There are 4 ways to turn a row about zero (a turn may also mirror it). The second row of each pair is the first, turned, with some noise. The first 40 pairs use one turn. New pairs use 3 turns, one after the other, and a turn may come again.
Known pairs, each followed by its turns in order:
[  4  -3   3  -3  -2   8 -14  -1   2]
[ 5 -5  7  8 10  2 -3  2  3] : Z

[ -6  -3   6 -13 -11  -1  -6   5   5]
[-10   9   7   3   0  -6   9   5   7] : M

[ -2   7   0   0 -14  -1   0   6 -12]
[ 8 13 -7  3  1  3 -4 -7  7] : T

[  1 -22 -12   2   5  -8   1  14 -12]
[  5   0   2  -6 -12  -5   3 -27   8] : M

[-10  -6   0  -2   1   2  10  -3   9]
[-12   2  -8   4  -8   1  -1  -1  -3] : M

[ 6 10  1 -5 -6 -6  1 -3  7]
[-7  7 -4 -7 -3 11  2  1  0] : T

[ 5 18 -1 -1 -8 -1 -1 -4 23]
[ -7   6  -2  11  25   1   2 -11  -4] : Y

[ -3  -1  17  -4  -4   0 -21   0  -8]
[-14   9  -7   6 -17 -13   2   0   1] : Y

[ 5  7 -3  0 -6  1  5 -1  8]
[ 3  0  6  1 -8 -4 -5  1 -8] : Z

[ -4   1  -1 -10  -3   4   1  14  -1]
[-1  9  9 10 -1  3  9 -5  1] : M

[  1   8  -1   5   4   7  -7  -7 -23]
[ 11  -2  -2  -1  21   5 -12  -7   8] : M

[  0   2 -10 -19   4  13   4  -4   0]
[  0   4  20 -10  -1   3  -7   3   9] : T

[ 5  3 23 -7  1 -1 13 -1 23]
[ -3  -3   0   2  18 -19 -19 -16  -3] : Y

[ -5  12 -11  -6  -6   2  13  -4   0]
[  0  14   4 -14  -9  -4   1  -5   7] : T

[ -9   3   3   0  23   3  -1   3 -12]
[  1  13 -18  -5  15  -2   0  -5   3] : Z

[  0  -7  -8 -12 -16  11   3  -1  -6]
[ -8 -11  -3  14  -4  10   0  11  -7] : Z

[ -2   0   7 -19  -3  -1   2  -1   5]
[-7 14  7  4 -6  1  0  8  6] : M

[ 0 -6 -9 -7 -3 11 -3 -3  8]
[ 2 -1 14 -4 -4  4 -9  0 -7] : T

[ 11  -3  -2  -1  10 -10   6   7   4]
[11 -7 -9 -6  3 -2 -1 -3 -9] : Y

[ -6   2   4  10   5  -3 -20  -1  -6]
[ 16 -11  -9   3   9   4   7   5  -3] : T

[ -7   7  -4   5 -21   1   9  -6  -5]
[ 5 13 16  2  5  3  6 -3 13] : Y

[-10 -22 -23   5   0   2  -3   0   1]
[ 13 -15   6  -2 -14 -13 -17  -2  -8] : T

[-3  0  2  4 10 -5  9 -1 -2]
[  9  -3   0   0  -3   4 -11  -2  -2] : Y

[-1  5 -4 12  9 -1 17  3  1]
[ 5 -9 -9  6 -8 13 -2 -4 -9] : M

[  6  -2   0 -23   0 -12  -3  -3  -1]
[ -5  -5  -8 -10  -5  -1   8 -20  -2] : Y

[-10   2  23   4   5 -15   2  -1 -14]
[  9  12  -1   4 -21  -9 -16 -10  -1] : Y

[ -1  11  -1  -8  19   3  11   1 -15]
[ -3   2   6  -8  10 -12   6   4  23] : T

[-2  4 -8  1  1  8  3 -3 -4]
[ 0 -2  0  7  5  1 -8 -5 -5] : M

[ 2  1  9 23  1 23 -4 -1  6]
[ 10   3   5  13   5   7 -11 -27  -1] : Z

[ 2  0 23 -5  9  8  0 15 23]
[-22 -11  11   9  13  13  12 -14  -7] : T

[ 13  -8  23  -6  -3   1 -11  -8   5]
[ -8 -15  16   1  17 -11  -6  -6   6] : Z

[ -9   1   6   7 -23  -5 -15   3  -1]
[ -8 -11   2   3  12 -13  17   5  12] : M

[ 1 -4  9 10 -5 12  6  3  3]
[  1   0   9   3   6 -12  -6  10   3] : Y

[ -9 -22  -1   4  -3  -1  -5   0   2]
[-9  0  4  8 -1 10 12 -4 16] : Z

[ 1  4  3 23  1 -7  3 -1  0]
[  0   0 -17  -1   3 -10  10  -1 -12] : T

[-10   2   1  -4   4   6  -2  10   2]
[-10   5  -1  -8  -1   3  -8   6  -3] : Y

[23 -5  2  3 -5 -1 -5 -8 -7]
[ -4 -13  10  -9   5   8 -16   1   2] : Z

[10  0 17 -6  1 -1 -4 -5 11]
[ 3 11 -2 -9 -3 -3  3 19  0] : M

[-11  12  -2  -2  15  -6  12  -7   0]
[ -1  15 -14  -7  -7 -15  -4   1   1] : Z

[  2   3  -4 -18  -4 -11  -5   2  -2]
[-1 -6  1 -5  2 -6  6 20 -2] : Z

New pairs, each followed by its turns in order:
[ -5   2  -7   2  -2   3 -15  -2  -1]
[-8 -4 -1  7 -5 -6 -1 -8 -6] : M T T

[-3 11  6 17 -4 -4  0  8  9]
[11 -1 17 -7  4  7  8  5 -4] : Z M Z

[  4   2   0  -1  -1 -23  13   1  17]
[ -5 -12   4   6   9   9 -11 -15  17] : Y T T

[-12  -4   2 -11   4 -18  23   2  -5]
[ -3   8   1  13   7  -7 -14  15  21] : Z M Y

[  2  16   8   1   6   0 -23  -2   4]
[ -3   5 -17   4 -12  -5 -17  -9  -3] : T T Y

[ -6  -6   2   5  14  14  -8 -10   3]
[ -7   3  10   5   0 -10 -10   3  17] : Z T T

[ -1   4  -1  23 -13  -7   5   2  -7]
[-10   0   7   3   4  17 -14 -13  -4] : Y T M

[ 2  2 11  5 -4 -3  2 -1 12]
[  5   0  -3   5 -10  11  -3   6   3] : T Z Z

[ 9  1  0 -4  1 -5 -8  1 10]
[-8  5 -6 -8  3 -7  0  2  5] : Z Z Z

[-8 10 -2 -1  1  9 -2  0 -3]
[ 6 -7 -5  4  0  5  4  2  9] : T Z T

[  1 -17   0  14  -9 -15 -13  -6   0]
[ 14 -16 -11  12  -2  -6   4 -13   9] : T M Y

[  3  -2  -4  -2 -16  -3   7 -13   8]
[ -6  14  -6  12  -2   1  -4 -13   0] : Y Z Y

[-5  3  3 -5  0 -1 -1 -1  6]
[ 7 -1 -4  2 -3 -4  3  0 -3] : T Z T

[-6  2  1  7 -4  3 -7  8  9]
[  4   9   4  -3   3 -10   1   8   2] : M Y M

[ -3   8  -7  -1 -16  -5  -2   0   2]
[  5  -1   9   1   0  -2 -17  -1   3] : T Y Y

[  4 -23  -5   4   1   6  -1   3  -2]
[ 0 -9 -5 13 -2 -2  1 15 13] : Y M M

[-15  -2  -2  -2 -11   1   8  -1  -5]
[-10  -1  -3   2  -3  -3  -7 -15   8] : M M M

[ -2 -18   1  -6  -5   7  -3  -1  12]
[ 3 12  0 10  3  6 -4 16  5] : Y Y Z

[23 -4  4  7  3 -7 -1  1 -4]
[ 18  -9   6  -6   9   7   3 -11   0] : M T T

[  3  -5   6  13  -6  -3  -5 -23   2]
[-10  10   1 -10   2 -23   3  -5  -1] : M T M

[  4  -1  14  -2   5  -1  15   4 -12]
[  7  -2   8  -8  15   0  -4  -3 -14] : T Y M

[  3  -2 -11  -7  -5  -6  14  12   1]
[ 10 -15   2   9  10   5  -5  -3   3] : M T M

[ 0 -1  6  8 -1  4 15  4  9]
[-7  0 12 -3  1 -1 11  9  5] : M Z Y

[ 6  0  2 -8 -7 -6  9 -2  5]
[  5  -1  -8   3  -4   5 -11   3   6] : M T Z

[-11  -9 -14   3   8  19   0   2 -16]
[  5   1 -16  -9 -15 -10 -12  15  -2] : T Y T

[  7   7 -10  17  -1  -1   3  10 -22]
[  5 -17  20  -3  -2  13   8  11   4] : T Y Y

[ -2   8   3  -1   1 -16  -5  -3  -5]
[  7 -10  -6   3   1   2   0  -9  -9] : T Z Z

[ 2  1  7 11 -6 -6 -3 -2 18]
[ 1 -9 -8 17  6  5  5 -8 -4] : Z T M

[  0   2   1  -8  -2 -23   0   3  -2]
[ -3 -21  -3   2   8  -2  -8   5   4] : T T Z

[  1  -7   4  21  -1   1  -8   7 -15]
[16 -2 10  4 -6 19 -7  4  3] : Y Y M

[  4   5  -7  -6  -1   6 -18   1   3]
[ -8  -8 -12   0   8  -6  -8  -5  -6] : Y M M

[ 23  -2  15 -11  -7  -9   1   1  -2]
[ -5   5 -17 -22   1  -6  -9   8   2] : M Y Z

[  0  13   5   9   2  -4  -6   1 -19]
[ 8 13 -2 17  7  3 -7  7  1] : T M T

[ 4  8  0 -1  0 11 -1 15  0]
[ 3 -2  9 -9 -8 11  6 -2 -7] : Z T M

[22 -5  3  8 18  1 -7  6 -6]
[  4   0 -18   6  -5  11  -7   5 -20] : Z Z Y

[  2   5  -9  -4  11 -11  -9  -4  -1]
[  6  -4 -10  13  -8   6   4   4   4] : Y M Y

[  1  -1   2 -13  -2  -3  -6  -2   8]
[ 9 -5  1 -7  2  2 -2 12  1] : Z Y Z

[ 3  0 -1  5  2 -3  2  7 -2]
[-3  5  0  2  3 -4 -5 -2 -4] : Z T Y

[ -3  -1  -2  -3 -10  -5 -10   0  -5]
[-6 -4 -1  0 -6  8  0 10  5] : M Z M

[ 23   0   3  -6  14   3  -5 -10   4]
[ -6   8  -9   6  12 -18   0   4 -15] : Z M Z

[ -4 -15  14   0   3  -4   3   8  -3]
[ -4  -1  -6   6 -14   1   8  10  10] : Z T M

[ 0 -5  7  2  6  0  4  3 -2]
[ 1  1  1 -5  6 -6 -1 -5  1] : Z T Y

[ 17  -1  -7  11 -23   1  -3   5  -4]
[ -3 -10   0 -16  18   2 -17   8   7] : Y Y Z

